Every row belongs to one group in each of 3 separate groupings. Each group adds its own fixed numbers to the row, and there is some noise. The rows also spread widely along 2 directions, which tell nothing about the answers.
(in the rows, 128 means zero)
Known rows, each followed by its group in each grouping:
[137 148 138 119 148  86  88 124 120 142 116 112 112 125 118 135 115 118
  68 141 105 169 115 102 141 139 141 161]
pezu (4) gemap
[ 85 157 132 143 118  54 154 137 119 152 159 110  85 125 124 145  76 103
  79 123 141 128 113 139  88 129 129 145]
nivif (0) Gulo
[ 78 145 150 207 119  97 157 141 151 145 136  94 117 150  74 130  95 140
 103 172 144 134 126 143 101  94 150 130]
pel (2) tum
[ 63 181  95 122 126  54 190 143  86 144 107 100  92 136 147 120 129 119
  50 114 138 139  45 134 123 122  87 150]
nivif (3) tum
[151 107 168 115 159 114  65 118 117 130 169  95 142 128 108 144 116 134
  90 136 126 156 135  84 133 120 149 152]
pezu (1) gemap
[ 87 101 168 177 146 104 101 122 125 142 194  99 125 153  94 129  72 129
 122 128 136 143 145  98 114 107 143 158]
pel (1) Gulo
[ 78 133 131 160 143  96  89 119 107 119 146  89 141 167 124 121  91 129
 116 125 107 133 104 101 128 116 143 185]
pel (2) Gulo
[ 87 104 151 175 132  85 156 138 155 128 172  95 144 150 123 171 111 121
  70 155 159 126  96 117 120 117 115 127]
nivif (3) tum
[120 156 131 145 151  81 112 135 113 148 113 107 105 134 105 125  95 117
  58 124 101 160 141 121 109 139 142 172]
pezu (4) Gulo
[ 70 161 139 151 134  66 121 131 112 131 128 107  96 140 107 110  83 121
  99 124 112 152 117 131 101 119 132 159]
pel (0) Gulo
[152 108 156 130 161 101  79 128 132 128 154 102 125 126 112 137 108 119
  84 144 123 145 134  97 110 122 145 132]
pezu (1) gemap
[107 154 135 142 137 100 129 135 124 150 109  85 117 131  85 128 130 140
  65 136 124 155 127 124 107 114 152 145]
pezu (2) tum
[131  95 156 162 158  99  59 111 140 131 186  84 150 144  94 163  78 109
  83 152 112 152 145  90 123 141 149 179]
pezu (4) Gulo
[ 89 126 126 105 157  95 104 126 121 136 129  73 137 139 117 126 136 156
  63 106 109 170  90 105 158 127 111 154]
pezu (3) tum
[ 98 172 113 124 133  89 143 139 106 156  87  93 103 123 103 116 130 140
  65 116 126 157 113 130 105 121 149 147]
pezu (2) tum
[ 71 175  90 116 124  70 188 153  77 150 130 122  96 125 134 118 121 138
  68 101 157 133  68 140 106 119 111 138]
nivif (1) tum
[105 157 125 136 139 103 124 128 131 142 117  88 131 128  91 124 120 133
  68 137 129 144 123 121 118 116 146 158]
pezu (2) tum
[143 135 162 161 137 108 103 130 134 138 136 102 119 135 100 132 117 111
  82 159 126 146 140  99 119 126 157 140]
pezu (2) gemap
[101 132 145 157 147 102 128 130 140 144 133  93 106 125  87 141 118 146
  56 167 135 168 135 138 104 124 144 142]
pezu (4) tum

New rows, each followed by its group in each grouping:
[ 84 148 169 191 106  72 173 142 125 147 118 103  57 146 108 122  87 103
  85 139 121 147 136 152  91 121 125 135]
pel (3) Gulo
[109 123 154 148 155 107 113 132 144 142 145  94 123 137  79 144 110 141
  64 158 125 165 125 118 124 121 138 151]
pezu (4) tum
[135 147 143 127 145  90 100 125 127 140 122 102 113 132 107 137 107 120
  60 146 115 161 123 114 137 136 139 151]
pezu (4) gemap
[ 90 105 160 191 141 110 118 124 144 131 159  75 155 157  90 142 103 137
 122 163 141 133 117 116 118  86 149 145]
pel (2) tum
[119 139 137  93 158  89  56 120 116 122 134 100 139 126 105 122 113 132
  98 131  96 163 104  88 142 125 137 151]
pezu (0) gemap
[ 68 145 142 160 117  71 131 140 132 140 141  87  91 127  80 117 111 155
  98 142 150 145 108 153 113  95 137 131]
pel (0) tum
[ 95 167 118 144 115  63 152 136  95 143 142 112 114 148 131 135  87 103
  80 113 138 114 100 115 103 141 131 180]
nivif (2) Gulo
[129 131 161 124 134  92  86 130 141 142 137 100 101 125  95 132 103 110
  71 149 113 158 129 104 112 136 142 133]
pezu (0) gemap
[116 118 155 154 125  79 106 115 142 147 139  96  93 126  82 131  91 120
  78 144 134 156 151 133  87 126 142 143]
pezu (0) Gulo
[130  77 191 185 144  92  52 108 167 131 195  78 139 143  80 165  81 123
  99 160 134 145 176  94 104 125 154 146]
pezu (0) Gulo
[ 73 195  84  97 138  76 162 141  86 156  60 109  76 112 106  99 129 139
  32  99 113 179  82 150 117 119 122 151]
pezu (4) tum
[124  67 192 187 152 112  86 125 190 137 189  61 158 145  83 172 109 137
  91 178 150 156 149 105 133 108 143 118]
pezu (3) tum
[ 82 114 129 132 147  74 116 128 136 128 192  83 158 157 110 156 100 146
 100 145 161 131  85 108 124 108 124 143]
nivif (0) tum
[ 82 164 105 104 151  99 107 130 106 146 109  99 125 123 111 131 124 140
  52 121 105 168  89 121 147 130 129 165]
pezu (4) tum
[ 88 141 128 126 130  56 112 122 116 126 173 106 124 153 125 146  84 112
  96 119 133 118 102 115 109 135 121 171]
nivif (0) Gulo
[103 159 131 161 128  74 152 141 102 147 154 107 115 153 130 140  83 104
  84 128 144 120 110 115 110 131 139 177]
nivif (2) Gulo
[128 174 143 181 103  66 197 147 128 153 127 128  79 138 116 130  96  77
  71 156 150 125 122 129  93 119 138 132]
nivif (2) gemap
[ 99 126 137 132 131  84 108 127 155 140 134  82 127 127  85 130 118 142
  66 141 128 152 122 136  99 124 137 140]
pezu (0) tum
[100 152 157 194 121  87 144 133 128 136 148 106  95 155  95 124  78 114
 107 138 127 136 138 129  95 108 154 165]
pel (2) Gulo
[127 111 173 151 130  87 100 131 150 148 153  86  98 135  76 143  85 122
  78 151 120 147 157 127  92 122 151 144]
pezu (0) Gulo
[ 84 116 126 126 136  74 104 128 130 118 180  86 157 148 117 147 101 143
  82 148 151 121  85 105 142 112 111 143]
nivif (0) tum
[122 142 149 165 125 101 117 123 133 157 130  97 111 143  95 129  99 110
  81 136 126 139 152 114  95 132 160 160]
pezu (2) Gulo
[116 147 154 147 136  82 135 134 108 143 137 132  89 131 107 104 102 113
 106 129 133 151 108 127 109  99 130 121]
pel (1) gemap
